The first 5 rows are patterns. Each new row is the sum of 2 different patterns, raised or lowered, with some noise. Before adding, each is slid sideways (what falls off one end comes back at the other) and multiplied by a number that may be negative. Names go in the order of the patterns.
Some rows, each with the names of its patterns after it:
[-19.5,14.0,13.1,27.0,-4.6,-23.4,4.3,-14.0,-8.5,-10.6,-28.4,21.9,-26.6,7.1,-4.2,18.0,24.0,-1.3,-11.1,4.7,-5.9,-1.3,-2.1,-27.8,-12.1,2.2,3.5,13.6,-25.3,21.0,-11.3,8.9,-12.5,-17.8]	Q290
[2.6,13.0,-6.4,-4.6,-7.0,-18.5,-18.5,-15.0,-8.4,28.0,12.9,7.1,-1.4,0.5,25.2,17.6,-13.4,-17.4,-3.2,-3.4,-21.5,-28.1,-15.4,-20.6,28.1,3.8,-13.3,4.5,5.4,-7.2,20.0,8.2,6.8,10.2]	Q593
[-12.1,-4.3,-25.5,4.7,-16.4,16.3,12.0,-14.9,24.4,-17.1,-19.8,-13.0,20.4,18.4,-3.4,-9.9,21.6,-20.3,2.8,-8.6,-26.8,-1.2,-23.1,-25.8,-0.4,14.7,10.4,11.3,21.2,-4.9,-27.2,-14.1,19.8,10.5]	Q982
[-25.5,-15.0,-13.6,-26.4,1.6,25.7,27.3,27.1,18.8,-22.1,-20.4,9.2,-8.4,21.4,3.0,-26.1,27.7,-6.4,23.3,4.7,15.9,-23.7,17.8,-8.2,12.4,-2.2,19.3,28.4,5.7,-0.1,24.3,-14.9,-26.8,-14.9]	Q494
[2.7,-16.7,-27.8,-18.0,20.4,-19.5,-9.6,-12.6,-7.1,12.9,13.9,-8.6,-8.8,21.5,-20.0,-11.2,18.5,4.9,-21.9,-28.3,-8.6,27.1,-21.1,-20.4,-17.6,-21.3,-7.8,6.0,-15.1,20.2,16.7,-15.5,2.1,-17.8]	Q541

New rows. What belongs after each?
[46.7,29.8,8.0,4.8,-5.6,-6.0,30.5,-21.8,34.2,41.9,57.1,63.3,55.7,-13.4,-9.2,7.7,16.7,61.5,21.2,6.6,53.7,23.7,68.4,6.2,59.2,-7.8,41.4,-2.1,12.2,19.7,50.1,44.7,30.9,21.1]	Q290 Q494
[-60.2,-37.4,-49.3,-14.6,-19.0,-52.9,-15.9,-31.7,-38.3,-27.4,-18.5,-26.7,-26.7,-54.2,-42.9,-28.8,-15.9,-19.8,-41.7,-19.2,-27.3,-45.4,-25.4,-29.8,-0.8,-44.1,-21.4,-57.6,-37.6,-57.6,-0.7,-4.7,-13.9,-8.5]	Q290 Q982
[25.1,-18.4,-11.8,-10.2,13.4,31.4,3.6,-11.7,9.0,-26.0,19.9,-24.9,-13.4,-9.0,-12.1,-9.6,10.5,0.2,-4.5,-14.3,18.2,13.0,-24.6,-3.6,17.9,12.7,11.4,-22.0,-1.7,-2.3,-11.6,-6.1,-11.0,-10.9]	Q290 Q982
[38.3,53.7,45.6,48.1,64.0,21.7,-5.5,16.8,12.9,39.5,6.8,-24.0,33.5,1.4,69.5,31.2,24.1,7.8,46.6,11.4,51.3,29.6,46.0,57.3,31.9,37.2,39.6,7.3,-6.1,-6.4,-12.5,-3.9,4.4,28.2]	Q593 Q494
[-16.0,-1.3,-20.1,25.6,19.8,-3.9,-42.3,-12.5,15.4,-27.6,-1.8,-40.1,-20.0,7.9,8.7,-55.0,-13.3,-34.4,-33.6,-1.3,-2.7,21.6,-2.7,-36.1,30.0,-20.0,24.0,-5.2,-6.3,-44.4,-29.1,-38.0,-25.0,-8.2]	Q290 Q541
[16.5,12.1,32.7,-2.4,54.3,15.3,-5.9,-5.8,38.8,28.9,9.7,4.8,18.4,-14.1,19.7,7.7,-0.7,-3.4,8.7,-20.2,21.2,20.5,12.1,14.5,44.2,19.7,7.5,-1.8,18.3,30.5,-7.9,2.6,-15.7,-1.6]	Q290 Q982
[13.4,-9.9,43.4,18.2,14.7,12.4,28.2,25.9,34.0,15.2,11.4,45.3,-1.0,22.0,48.1,35.6,21.2,13.6,30.1,56.6,-13.1,-1.2,5.7,6.7,20.5,17.2,0.5,55.9,53.6,13.5,32.3,25.4,49.0,22.7]	Q593 Q541
[-26.8,-21.1,18.0,-21.7,4.5,-30.7,13.6,-43.0,-26.4,-37.6,-22.9,-0.7,-6.5,-38.8,-33.1,5.6,-16.4,-12.7,-6.8,-41.6,-15.7,-50.2,10.9,-7.4,-4.1,5.8,-36.3,-19.9,-23.4,-6.2,-4.1,-27.6,-17.5,-37.5]	Q290 Q982
[-10.0,-17.5,-6.2,11.7,-34.6,-35.9,15.1,-30.7,1.2,-23.6,-19.7,8.0,-16.6,-51.2,2.4,4.5,2.5,-0.4,-12.1,-30.2,-27.0,-18.2,-18.4,9.9,-15.4,-33.8,-37.3,7.1,-4.2,5.3,-31.1,-7.0,21.6,-9.6]	Q982 Q541
[4.8,-4.3,17.9,15.5,-8.1,-22.2,10.9,29.5,18.3,-2.8,2.8,43.2,9.9,33.0,1.5,-12.5,-0.1,4.1,8.0,45.3,1.6,0.7,10.7,7.1,21.1,11.0,-32.8,41.9,-12.0,24.4,9.2,14.1,19.7,13.2]	Q290 Q541
[21.1,58.1,10.1,16.9,44.0,25.5,40.4,15.8,27.0,12.5,53.5,39.2,34.8,5.3,50.6,43.5,25.8,20.6,27.5,28.8,-18.6,18.4,-1.7,24.8,31.6,-0.1,19.5,55.5,49.7,50.9,44.1,-16.2,-3.2,36.6]	Q290 Q494
[23.5,40.1,-17.4,4.5,-0.9,-17.2,44.9,-1.3,26.1,-32.0,-13.9,-4.6,38.9,-29.3,34.8,-4.7,15.5,15.2,-14.5,22.4,31.1,-12.9,7.9,23.1,9.4,9.3,23.4,43.5,42.1,-12.6,-26.1,-5.8,-11.8,12.5]	Q982 Q494
[-22.1,-13.2,-8.5,24.0,10.3,-25.3,-17.5,-22.1,8.9,-35.8,28.3,17.5,-30.6,15.5,-3.3,1.1,-7.9,-3.6,31.4,8.7,0.2,32.6,-16.0,-4.6,-0.1,-43.9,-19.0,-12.4,-30.4,11.2,8.3,19.7,29.0,30.7]	Q982 Q541
[-13.4,-30.0,-30.6,-42.1,-27.9,-53.5,-16.9,-25.7,-41.5,-16.6,-32.6,-29.3,-45.0,8.4,-31.6,-48.5,13.8,-34.4,-59.6,-60.4,-17.2,15.8,-46.7,-50.4,-22.0,-62.5,-30.9,-25.7,-59.7,-7.0,-28.9,-58.9,-23.7,-29.1]	Q982 Q541
